The rows of a group lie close to one hidden flat surface of 11 dimensions, which may be shifted away from zero. Surfaces can cross.
Known rows, each followed by its group:
[ 17   0  19  -8   0  14   6   4  -9   3 -12  -3   7  -8   2  13 -11   8
   3] -> Z498
[ -4   0   5  -4  -1   4   7 -10  -4  -5   2   1   6 -11  -8   5   2   2
   0] -> Z709
[ -1   1  -3  -3  11   8   4   8 -11  -6  -6   9   6  10  20 -15  -7  -4
  -2] -> Z903
[ 7 -3  3 16  3  1 -2  3  3 -1 -3 -7 -7 -3 -2 -2  5  4  3] -> Z903
[  5  -2  -4  -1 -10   8  12   8   7 -11 -19  -5   9  -3   3  -2 -12   2
 -10] -> Z383
[ -2 -12  15  10   6 -11  -4   2   5   9  11   8  -7  -1  -5  -1  11  -6
   7] -> Z604
[  5 -13   2  15  14  -7  -2  10   0  17  -4   8  11  10   4   1   7 -16
   4] -> Z709
[  1   3  -4   5   9  -4 -16  -5   5  -3  -6   1   8   7   7   7   5  -8
 -10] -> Z498
[  1  12   4   6  -8 -21  -2  -8   1 -14 -11  -6  -8   3  -1   4  12 -14
  -4] -> Z604
[ -3   6  -7  -7  22  18 -10  15  12  -6   2  14  11   8   0   8 -14  -2
  -1] -> Z204
[  2 -12 -15  -5  -1   1 -12   6   9   8  -5  -7  -5  14  13  -5 -17   8
  -3] -> Z903
[  6 -11   0  -6  17  22 -13  12  12  11  -1   5   6  11  16   7  -7   5
  -2] -> Z498
[-11   4   5  -7  10   8   3   4   5  22  12  -6   0   9  -3  15   2 -12
  21] -> Z498
[ 14   2   4  -6   2  -8  -1   3  -2  12   0   8 -17  13 -10   7   2  -2
  18] -> Z709
[ 13  16  -6  -6   2   1  -2  10 -12 -13 -14   3   1   5   9   5  -2   0
  -9] -> Z204
[  3  10 -15  -9  -9   3   0   6  -2   1   3  -6 -11   4  -3   0  -5  12
   2] -> Z498
[  2  -2   2  28   7  -6  -4 -12  -2   4  -7  -6  14  -2  -3  -7   9  -7
  -2] -> Z903
[ -3 -10  -1 -14  10   3  -9  11   0   8   4   1  10  -2   9  19 -12  -4
  -2] -> Z204
[  0  -3  15   1  14  -1  -4  23 -11 -13   3   7   1 -12  20  15  10  -5
 -12] -> Z709
[ 2 -7 -7 10  9  7  0 -2 -7 -7 -5  0  6 -6  2 -5 -6  7 -3] -> Z204
[-17 -11   9  10   1  10  20  -6  10 -19   1  11   7 -11  -3 -18   6  -5
  -2] -> Z709
[ -2  -4 -13  -4  -1  17  13   4  -8   5 -11  -7   8   8  21 -13  -9   2
  -1] -> Z709
[ -9  -5  -1   5   7 -18   3  -3 -14  -4  -1 -12  -7  -9  -6   9 -14  -5
  14] -> Z6
[  8  15  12  -3   1  -6  -4  -4 -12  -2   4   2  -1  -7  -5   9   8   0
   1] -> Z383
[  6   2   0  -8  -1  -1  -4   1  -5  -6  -8  -3  -4   4  10  -7 -17   5
  -2] -> Z604
[-1  0  9 10 -1  3 -1 -5 10  2 -5 -7  1  4  5 -1 12 -7 -4] -> Z6
[  6  -9  -3  -7   4   4 -12  -1  -3  13  13  10   9  -7  -4  14   8  10
  -7] -> Z204
[ -3  -8 -12  13   5  10  14   9  -6  13   4  -2   9  -7 -11   3   3   1
  10] -> Z204
[ -5  -2  13   0  -3   8   7  -2  11  11   1 -12 -13   8   5   4   7  -5
  14] -> Z383
[  2  -5  -1 -15  11  26   7   6   1   0  -5   9   9   1  10  18   1   3
  -1] -> Z498
[ 3  4  9 -2 -8  7  6 -3  5 -1 -4  2  6 -1  1  2 12 -2 -6] -> Z6
[-5 -4  4 12  4  1  5  4  0  6 11  3  0 -6 -9 -5  7 -1  7] -> Z903
[ -1  -7   2  -8  -6  -5   1   5  -5   8  10  -1 -15  -5   3   7   9   6
   3] -> Z498
[  1   0 -11   9  -1   0   0  -1   2  -3  11   8 -19   0 -11  -7  18  10
   4] -> Z604
[ 14  -7  -4  20   7   4 -12  -6   1   7 -10 -10   8  -5  -4   9   2   8
  -4] -> Z903
[  1   2 -13  17   5   1   0   1  -9  -4  -3 -12 -12   1   2 -11  -3   8
   7] -> Z604
[  2   0  13  13   3   0  -8   0  -2  -2  -2 -13  12 -15   2   7  -3   2
  -8] -> Z604
[ -5  -7  -8  -1   4   1  -4  -3  10   0   4  -1 -11   4  -3   0  -5   4
   7] -> Z383
[  8   2   6   1  -7   6   1   7   3  -3   0   9  11  -5  -4 -14  -6   8
  -9] -> Z383
[ -9  -2  19   8  -4   5  -1  -5  10   6  10  -7  14 -10  -2 -10   0   0
  -4] -> Z604
[ -6   3 -12  -4   0   4   1  -6   2 -15 -12  -4  -2   5   9  -3 -10   0
  -4] -> Z204
[ 3 -5 -3 11 17 31  0 12 22 -1 -6  1  6  6  2  8  3  2  0] -> Z6
[ -3   1 -17 -20  -4  21  10 -14   2   0   1  14   2  11   0  -7   4   8
   1] -> Z6
[  9   5  -6   7  -6  -1   2  16   1 -15  -5  -3 -10  -9 -10   3  -4  10
  -6] -> Z6
[ 14  12  29 -11 -18   5  12  -1  15  -7 -12  -1 -12   0  -5  12  13  -2
   0] -> Z498
[  3  14  -8   4  25  28  -5 -27   6   3 -11  -2  17   8 -15  21   1  -2
  13] -> Z6
[  4  10  11  -8   8   7  -9   6  -1   1  -8  -8  -4  14  20  -4 -18  -3
   6] -> Z383
[-13   6  -3   6  -1  -8   7  25 -12   2  15  -9  -3 -11  -2  -3  -6  -3
   5] -> Z903
[ -6 -18   1 -15  -4  -8 -10 -21  14  -6   8   8 -10  -5  -8   0  -8   8
  -1] -> Z204
[-8  1 -9  4 -5  2  7  7 -4 -9  6  2 -9 -3  9 -4 19  1 -9] -> Z383
[-11   4   8  -4  -7  -1  11   0  11   1  14   8 -10   1 -14  -7   8  -5
  12] -> Z903
[ -8  19   9   4  -2   1   8   5  -1 -10  12  11  11  -8 -14 -21  -3  -4
  -1] -> Z383
[ -4   7   4   8  -4   3  12  -9   5   3   6   1   2  -7 -24   2  10  -2
  10] -> Z204
[-4  1 16  5  0  0 -2 12  3 -5  5 -4 -1 -8  8  2  6 -3 -7] -> Z709
[ 10  -9  -5   1 -12  -3   5  -4  -4  11  -1  -2  -2  -4  -9  -4   0  11
   1] -> Z204
[ -3  -9   4  -1 -12  -8  11  13  -2   1  13   5  -9 -12 -10  -6   3   5
   1] -> Z6
[ -2  -3  -9   0  -9  -2  -7  -1  29  -6  -8  -7 -13  10  -5   9   4  -2
  -4] -> Z604
[  1  22  18   0 -11  20   5  15  10  -2   9   3  12  -4   3 -14   8   3
 -12] -> Z383
[ -7 -15  -3  12  10  -5   4   9  -8 -12   3   9 -17   0  17 -19   6   1
   2] -> Z709
[ -4  -6 -12  -6  17  22  10   8  -7  -3  -6   9   2   7  18   7   5   0
   1] -> Z498
[-13  23  -3   5  -7  -4   8   4  -6   2  13  -9   8  -9 -13   3  11  -8
   1] -> Z498
[ -6  -5 -19 -16   1  14   7  -2   2   0  13  16  -7  -1  -6  11  14   9
   1] -> Z6
[ 11   1  -2 -16   4   0 -11   6 -14  -2   2   4  -3  -7   5  16  -5  11
  -6] -> Z604
[  3   3 -24   1  -6   3   6 -13   3  -3  -5   5   0   5 -15  -3   5   6
  -1] -> Z903
[ -9   2 -16   1   4  17   2   2  -8   4   5 -15   6  -7   6   0  -8  12
   1] -> Z604
[-15  12 -12  14   3   5   5   4  19 -19  -5 -14 -12   7  -7 -10 -10  -5
   8] -> Z383
[  2   2   3   3  -6  -3   0  -3   8 -13  -8   2   1  -3   0   1   8  -3
 -12] -> Z604
[ -4  -2   4 -20  -6   0  -5 -15  -5   2   6  -6   5 -11   1  16  -6   7
  -5] -> Z709
[  5  -5 -13  11  13   4 -16   3   1   1  -3  -6  -5   5   5  -3 -10   9
   2] -> Z6
[  0  10  18   7  -5  17  20   8  13   7  -3  -2   3   7  -6 -10   6  -8
  13] -> Z709
[ -3 -18   2  20  16   9   2  -2  -9   6   1   0   9  -6  11 -14   1   4
   3] -> Z709
[ -6   1   0   9  14   7   6  13 -11  12   9   5  16  -4  -3  -7  -5  -4
   8] -> Z903
[  7  13  -8  -3   3  21  22   1  -8 -12 -17   1  -6   6   0   2   2   2
   9] -> Z498
[ 2  5 -3 13  9 23  2  5  8 -3  1  4 16 -5 -8 -5  1  6 -5] -> Z498
[  9   4   6  -4  -7  -5  -1   7   3  -2  -1   5  -7   2  -9 -11 -14   6
   3] -> Z6
[ -8   0  14  24  -2   6   6  -8   5   5  11 -13   6 -15 -15 -18   2   5
   8] -> Z604
[ -6  -8  -1 -26  -5  -3   8  11   0  -1  10  13  -7  -4  -3  15  -3   0
   1] -> Z6
[  8  -8   3  -4  -1  -6  -8  11 -19   2  -6  -2   9  -2  33  -6  -4   3
 -18] -> Z6
[ -1   1  -6  12  -2  -5  12   3  -4 -16 -14  -7   2  -8  -5   0  -5  -4
  -2] -> Z383
[  0   6  -2   6  -2  -5   2  15  -3   7  -9  -7  18   1   8  10   5 -15
 -11] -> Z709
[  3  -1 -10 -19   2  -5  -1  11 -11   0 -13   5  26  -2  13  26  -7 -13
 -19] -> Z709
[  1   2  -2   0  -9  -2  -2   3   6  -5   3   0 -11   2   3  -4  10   3
  -7] -> Z498
[ -6   5  22   1   5  11  11   8   1  -3  -1   6  19   1  10 -19 -11 -11
   2] -> Z903
[ -5  -7   0  -5   0   4   3   1   7   2   1   5   1   9   8 -13  -7  -3
   3] -> Z903
[  8   4 -11  18   8   2  -5   5  -3  -5  -1   8  -7   6  -2 -13  10   5
  -2] -> Z204
[ 15 -10 -10   3   1   0  -8   1 -21   2  -4   5   0   2  22 -13   4  13
 -13] -> Z204
[  8  -8   8  12   6 -10  -2   1  -6  -7  -5  -3  -8 -11  -5  11   2   0
   3] -> Z604
[  1  10   3 -15 -16  -1   3   3   2  -8   4  11   6  -4  -1  -6   3   2
 -16] -> Z383
[ -4  12   2  14  -4  -1   5   9  -2   0  -1  -8  20  -7  -9 -12 -12  -4
  -2] -> Z903
[ 10  -2  12   9   3 -14 -10  -1  -5   3  -8 -11  -6  -1   3  13   3  -3
   1] -> Z383
[ 15  -8  -4 -11 -14   0  15   8 -22  16  -5   4   2   1   7  -9  -4   9
   1] -> Z204

New rows, each followed by its group:
[ -8 -11  19   5 -11  -7  -2   2  16   5   8 -13   2 -15  -6   5  -1  -1
  -4] -> Z903
[  2   3  -8  -3  -7 -12   0 -15  -6  -3  -7  -4  -4   4  -5  -5  -9   1
   3] -> Z498
[  0  -5  16 -18 -11  13  15   1   0  10  -5  -3   4  -1   9   8   1  -1
   1] -> Z383
[ -4 -16  17   1  10  16   5  -5   6   9  -7  -1  19   2  15  -9 -13  -5
   4] -> Z903
[  0  14   0   8  -5 -12  -2  -2  -4  -1  -2 -10   3  -4  -7   7   5  -6
  -2] -> Z903
[  1  -6  -7   3   4 -25  -4  13  -2 -13   2  13 -20   5   1  -4   4  -7
  -1] -> Z709
[  4 -22   7   3  15   0  -4  -4  -2   1  -7   9   1   2  16   7   6  -3
  -2] -> Z498
[  4 -16   4 -11  -8  -6  -2 -25  10  -8 -12  11   7   0  -4  -4  -8   2
  -9] -> Z498
[ -8 -10  -4  -4   5   2  -1  -6   3   9   8   4   3   1  -3   4   2  -1
   4] -> Z498
[ 10 -18  -2  16  15   3 -12  -1  -5   2  -2   2 -12  -3  10   8  16  10
  -1] -> Z903
[ -6  -2  11  25   6  -8   2 -16  -1   8  -5  -7  17   0  -2  -9   9 -16
   3] -> Z903
[-1  2 -5  0  1 -8 -3 -2 -7  1 -4 -4 -4  7  9 -2 -1 -4  1] -> Z498
[-13   4  15 -17   1  -4   2 -12   2  15  10   2  11   1  -4  21   9 -17
   8] -> Z903
[  7  -4  -1  20  -1   5   3  -1  14  -8  -6  -8 -11  -8 -19  -2  -1  10
   5] -> Z604
[ 10  -8  -2   3  12  -4   2   6  -6  -9  -6  17  -8   3  -7  -9 -12   2
   9] -> Z709
[  7  -3  -7 -15  -6  13  -3   3   2   9  -9  -6  16   3   7   6 -18   8
  -9] -> Z204
[ -1 -11  11 -15   2   5  -3  -6  13   7   0   9   4  10   4   1  -8  -5
   4] -> Z709
[ -3  -3  12  10   8   2   6   6   6   6  -1   3   9   4   0  -8  -2 -12
   7] -> Z604
[  8   8 -10   1   4  16   5   1  13 -12  -7   9  -9   8 -14  -2   0   7
   5] -> Z6
[ -7  -5 -27  -9  16  15   4  -7  -1  -8  -5   3  -5   9   3   9  -8   4
   8] -> Z6
[  5  -5  -2   3   7  -2  -2  11  -3  -1  -7   4   3   6   7  -6 -11  -1
  -1] -> Z709
[  1  10 -11  -5   5  13   2  -9   4  -8   0   5   0  -5 -13  29  22   2
  -3] -> Z6
[ 19   5   7  -2   6   2 -12  10   2   2  -1   9  -4   5  -1   2  -5   8
  -2] -> Z604
[ -6 -10   2  -2  -1   2  -1  11   0   3  14   7  10 -13   2   4   6   1
 -10] -> Z383
[ 3 -6 14 10  6 -2  2 14  5  0  3  2 -3 -6 -5  4  1 -3  6] -> Z6
[  2   1 -10 -25  -5  -6  -4  -3 -14  -2   3   8  -2  -3   5  15  -1   4
  -8] -> Z6
[  7   8  -4 -21  -8   3   1 -21  -6  -5 -11   3  -6   6   7  16  12   2
  -5] -> Z709
[ -9   4   7  -7 -12   8  14   8   1   1  11  -1   5 -12  -5  -2   4   2
  -2] -> Z498
[ -3  -1   1   8   1 -21 -24   1  12  21  16  -2   7   6  -6   1   4 -10
  -3] -> Z903
[ -4  -8   9  12  17  12   8  -2  -9   8  -7  -8  16  -2   5  -7 -18  -4
  13] -> Z6
[ -4   2  -3  -6  -4   9   6   2   1  -7  -2   3  15  -4   4  -5  -3   1
 -12] -> Z498
[ -5  -4  -6   9   4   2   6   0 -11  -5 -10 -15   5  -6   6  -3 -13   1
   3] -> Z6
[10  9 -4 10 -3 -3  1  4 -6 -5 -9 -5 -4  1 -3 -6 -1  3 -1] -> Z709
[  2  -1   7  -8  -4   2   6  -6   3  10  12  19  -4   7 -14 -14   2   3
  12] -> Z6
[  0   5   1  17  -2  -2  -1   7   8  -8  -4 -11  -8  -2   1   0  10  -3
  -4] -> Z383
[ 11  11  25 -10   0  15  -5  -7   1   4   2  -6 -22   6  12   9  16   9
  10] -> Z709
[  1  -4   6   9   4  17  15  -8  -1   2  -5   1  11  -5  -9 -13  -6   5
   9] -> Z709
[  2   7   9   1  -2   4  -4  -6  12  -3  -4   0   0   9   0 -14  -8  -1
   1] -> Z204
[ -1  -9   0  14  11  -3  -2  -9  -8   4  -3  -1  20  -5  -3 -12 -15  -1
   2] -> Z498
[  0  -3  -8   6   1 -18   1 -12  -3 -11  -6   3 -17  10  -8 -18 -13  -2
  12] -> Z383
[  5   8 -17  -3  -1  16  -4  -3  -3  -3 -10  -1  11   8  15  -7   1   6
 -15] -> Z204
[ -2   7  -3  -8 -15 -12   7 -15 -11   0   5   1  -6  -5 -12  -4   3   3
   3] -> Z6
[ 16   4  -5  -4  -2   2  -7  -8   7  -4 -15  -1 -19  16   0   3  -1   6
   5] -> Z498
[  8   8  -9   4   4 -10   2   2 -19  -9  -7   0 -12   3   2   2   2   0
   5] -> Z604
[  1   2  -3  -4   6  -1  -1  -5 -11   9  -4 -11   6  -4   1  25   4  -4
   3] -> Z903
[  4  -5  -7  12  -6 -15  -3  10  -6 -12  -5   0  -3  -5  10  -5  10  -1
 -19] -> Z383
[ 17   7   1  -1   7   6   9  10  -5  -1 -16  12  -8  17   6   2   7  -7
   8] -> Z709
[  5  -5   4   3  -6  -3   3 -13   8  -5   0   7 -11  -3 -12   5  19   2
   0] -> Z498
[  0  -6 -18  11   5   6  -4   6   7  -7   0  -4  -6  -9  -4  21  19   6
 -10] -> Z604
[ 11  20   1  10   7  13   7  11  -7   0   8  12  10 -11 -26   3   6   7
   5] -> Z903
[-15   0 -14  -6 -12  16  12  -1  13   6  19   3   6  -5 -23 -17 -11  12
   6] -> Z498
[  8   6  17 -14  -7  13   5  -3   1   8   1   6  -2   7   4 -11  -2   6
   6] -> Z383
[-1 -2 17  5 -3 -3 -7 -9 19 -4 -1  1  2  2 -1 -4  7 -6 -6] -> Z709
[ -8   2 -27   1  13  12   6   0   3   0  -3   4 -20  27   9  -5   9  -4
  14] -> Z498
[ -5   4  -1   4  -7   1   3  -4   7   2  10   0  -2  -5 -16  -3   8   2
   2] -> Z498
[  2  -3   0   5   9  -5   3   3 -12  -4  -7  -9  -1  -9   0  18  -4  -3
   6] -> Z604
[  0  -3  -7   1   4  -6   4 -11 -14  -6  -6   3  -1  -3   1   8   8  -3
   0] -> Z498
[  2  15 -12  10  -4  14  11   3   2 -10  -1   1  -2  -3 -12  -5  12   6
  -2] -> Z498
[  2  -6  12  -8  -3  -1  -5  10   1  -5   9   0  -7 -17   1  24  10   6
  -9] -> Z903
[ -7  12   8   1  -2  17   8   3  15   5  -1   0  20   8  -1  -9  -2 -10
   0] -> Z604
[-12  -3   7  -5  -4   2   2 -18   9  -6   3  -3   2  -3  -1  -4  -2  -1
   0] -> Z204
[  0 -14   3 -12  -5 -10  -8  -7   0   4   3   3  -3  -1   6   5  -2   3
  -6] -> Z498
[  2   9  -5  -1 -15  -4  -9  -5   4  -3  -6 -16  -1   2   6  -5  -6   5
 -12] -> Z709
[ -3   5   2   0  -4   5   4   6 -11   7   6 -14  -2  -8   5   0   0   6
   3] -> Z709
[ 17  -9  11  14  -3  -7  -4   5  -3   3 -12  -6   6  -8   1   2   0   2
  -8] -> Z383
[  1   7  -9  -4 -14   3   2  -7  -3  -5  -5 -14 -15   5   8 -15  -4  11
  -1] -> Z709
[ -2 -12   8  16   5  -4   0  -3  -7  -2  -1  -9   3 -16   5   8  12   1
  -4] -> Z903
[ -1   7   3   6  -6  -9   7 -19  -5  -7 -11  -5  -3   3   1  -1  14  -9
   2] -> Z6
[-10  -4 -14   5   3  19  -1  -6  12  -3  -9  -8  10  10  12 -17 -13   3
  -5] -> Z204
[  6   5  -1   4 -11   3  12   5  -5  -7   0   1  -3 -11 -14  -8  -2   9
   1] -> Z6
[ -7   5   2  -2   3  12   7   6  10  -1  -7  -2   5  16  10 -19 -16  -8
   6] -> Z204
[ -1  -8 -24   3  -4  14  -9   1   9 -11   3   1 -11  -2  10  -9   9  21
 -18] -> Z604
[-1 -8 14 -4 -9 19 15  2 11 12 -1 -5  1  1  2 -3  3  2  6] -> Z383
[ 0 16 15  4 -1 -2 10 -6 -4 -3 -8 -8 -7  7 -3 -8 -4 -9 16] -> Z383
[ 19  -6  11  11  21   3 -10   9 -11  -8  -4  10 -14   1   5  -9 -10  13
  10] -> Z709
[ -2 -11   7   7   5  -1 -22   7  14  12   9  -1  18  -2   6 -11 -12   2
 -11] -> Z498
[ -5 -15 -28  13  14   2 -10   3   4  -3  -1  -5  -1  -1   1   6  -3   5
  -5] -> Z204
[  6  -5  -7  -8  -8   2   9   2  -7   4 -11  -8   7  -4  -2   8 -12   4
  -2] -> Z204
[  9   4  13 -12  -3 -11  15   2 -29   0  10  23   2 -15 -16  -1   3   3
   7] -> Z6
[  4  11   5   4  -9  -3  -3   4   1   9  -1 -13   0   1  -1   5   4  -3
   0] -> Z709
[  3  -1  -6  -6  15   3 -10  -6   2   3   4   8  -4   7  -5  11   1   1
   8] -> Z6
[-3 -2 -9  1 -4  4  2 -3 -1 11  6  4  1  7  5 -9 13  1 -1] -> Z204
[ -9   3  -1  -7  -1  -3   6  -1   3   3  -3  -4  -1   9   3   1  -5 -12
   8] -> Z604
[  0   9  -4  -4  -1  -3  -4   5  14  -1  -8   0  -2  13   1  13   6 -13
  -4] -> Z604
[ 21  17   6   7   1   1   3  -5  -8 -15 -20   8   0  10   2 -13   2  -1
  -4] -> Z6
[-5 -8  1  2  1 18  5  7 12  0  6  8  4  0  3 -9  4  3 -4] -> Z498
[  1  -5   8   2   2   1   2  -4  10 -17  -5  10  -2  -1  -2 -11  -6   0
  -3] -> Z709
[ -1 -11  17   3  -1   7  -4  14   8  13   1 -12  15  -5  11  -2 -14   1
  -3] -> Z6
[  5   3   2   6   1   9   0  -3   6  -8 -12  -9   9  -3  -5  -4 -17   5
  -1] -> Z204
[  0  -3  11  -3  -2  -1   0  -2  -7   5  -8 -12  10  -4  14   1 -11  -3
  -2] -> Z204
[ -4 -14 -11  -1  -6 -13  -7   0   7  -4  15  13   1 -14 -18   4   6   6
 -12] -> Z383
[ -6  -8  14  -6   4 -21  -1   4  -2  -2  -5  -4  -8   2  10  11  -6 -16
   6] -> Z6
[  0  19   4  -2   1   9   7  -3  -7 -13 -12  -4  12  -3   5   5  -1  -6
  -6] -> Z204
[-13   3   8   3 -17 -14   3  14  -4  -2   6  -8   3  -3  18 -25  -3  -8
 -13] -> Z498
[-14 -10 -10  -9 -11   2  16  -6  -4 -12   3   8   8 -12   0  -3   4   0
 -11] -> Z903
[ -4 -11  19   7   7   1   2  15  -1  -3  10   1 -21  -7  12  -2  10   3
   7] -> Z903
